There are 3 ways to turn a row about zero (a turn may also mirror it). The second row of each pair is the first, turned, with some noise. The first 21 pairs use one turn. New pairs use 2 turns, one after the other, and a turn may come again.
Known pairs, each followed by its turns in order:
[  1 -11   3 -10  12   6]
[ 12  -3 -13  -7  -4  -7] | N

[-2 11 -1 12 11 -1]
[-3 -9 -3 15  4  5] | N

[  1  -9   3 -10  -4   6]
[  3   5   0 -10  -9  -4] | N

[ 4  2 -3 13 11 -1]
[ -2  -4   8   1 -13   5] | T

[ 7  5 -1  1 18  1]
[  4   2  -3  -2 -12  17] | M

[ 4  5 -4 17  3 19]
[-13 -14   9 -10  -3  10] | T

[  6 -13  15  -5  22   3]
[-3  8 24 17  6 -6] | T

[16 -2 -7  8 -5  2]
[18 -5  6  0 -2  1] | M

[-12   9  -2 -15   5  -8]
[-19  -2  -7 -11   4   9] | M

[ 30   2  -5  -9   5 -11]
[27 -2 21  5  5 -5] | N

[ 8 -5 -4  2 12 -1]
[  5  -4   0   0 -14   5] | M

[  5  -2  -7  10  11 -14]
[ 5  2 -1 16 11 -5] | N

[ -3  18 -10  -4 -27  -3]
[ 10  -8 -26 -20   5   0] | T

[-3 -6 10  4  7 11]
[-1 15  5  8 -8 -5] | M

[ -3 -10 -21  -3  15  -6]
[-10  16   0   0 -22  -7] | T

[-2  4 -2 15 -1 -4]
[ 3 -3 -3 14  4  6] | M

[  1  10  -2  -3 -12  -9]
[-5  0 13 -3  8  6] | N

[ -1  11  -1 -16  -2   3]
[  6   8   0 -13   8  -2] | T

[ -2 -12 -16  22  14 -17]
[ -8   0  -2  14 -32   2] | T

[-12  -6   4  10  -9   1]
[-14  10  -6   1   0   6] | N

[  3  -6 -14  -4   9  18]
[ -2   0  21  -4 -10   4] | M

New pairs, each followed by its turns in order:
[ -8  -8   0   2 -12   0]
[ -8   7  -4  -2 -11   1] | T T

[  4   0 -21  21  -9  -7]
[-15  19  10 -12  -3 -15] | T N

[ 9  2 -3  6 -5  8]
[ 3 10 -5 -8  1 -4] | T N

[ 4 30  4 16  7 -4]
[  2  13  12  23 -16 -10] | N M

[  7 -18   6   0   7   2]
[ 5 -4 -5 17 -4 12] | T T

[ -2 -21   6  -2 -10 -11]
[ 3 13  6  1 22 -4] | M N

[ -3  25 -16  -5   2  -9]
[-10   7  -7   7 -26  -8] | N M

[-22 -13   6 -30 -22  -6]
[ 15  35   2 -22  13  -7] | N T

[-14   2 -28   5   5  -1]
[-21  -8  10 -20   4  -2] | T N

[  0   0 -13 -11 -17  -2]
[-11  10 -15 -10  -1   0] | N M

[ -2 -30 -11  -2 -17  -8]
[10 28 -4 -2 21  1] | M N

[ 17  -1 -11  -5  -1   7]
[ 11   2 -15  -4   2  -9] | N M

[-5  6  6  2 -1 -3]
[-3 -6 -2  5  2 -2] | M N

[ -6  -7 -11   0   4   5]
[  2   6 -11   4  -7   1] | N T

[-24  -6   6 -19   7   3]
[ -1  16 -20  -2   9  17] | M T

[ 13  -1  -8   5 -27   8]
[  7  15  -6  -9  12 -24] | T N

[-3  1 15 -2  8  7]
[ -9 -12   8   2   3   6] | M N

[  0  -4 -12  -3  12  -1]
[ -1   7   5   2   3 -13] | M M

[ 8  0  0  4 23 -6]
[10 13 -6  3 16 -8] | T M

[ 1 -8  1  5 -5  3]
[-5  3 -6  4 -5  2] | T T

[-5  5 19 -2  1  7]
[-1  2 19 -6  2 -5] | N M

[  4   9   8 -10  -2 -17]
[ 10 -11  12  -7 -10  -8] | T T

[-11   9  -2  10  20  -9]
[ -1 -13   8  15 -17   3] | N M

[-4  1 -5  4  3  7]
[-2 -6  1  2  5  6] | M T

[ -4 -14 -16 -12 -25  -1]
[-17   6 -22 -15  12   6] | N M

[ 4  5  5 -8  8  2]
[ 9  3  3 -2 -3 -7] | N N

[30  9 13 23  0  8]
[-11 -11   7  27  13 -19] | T T

[ 0 -3 -6 -4 -7  6]
[ 5 10 -5 -1 -3 -1] | T T

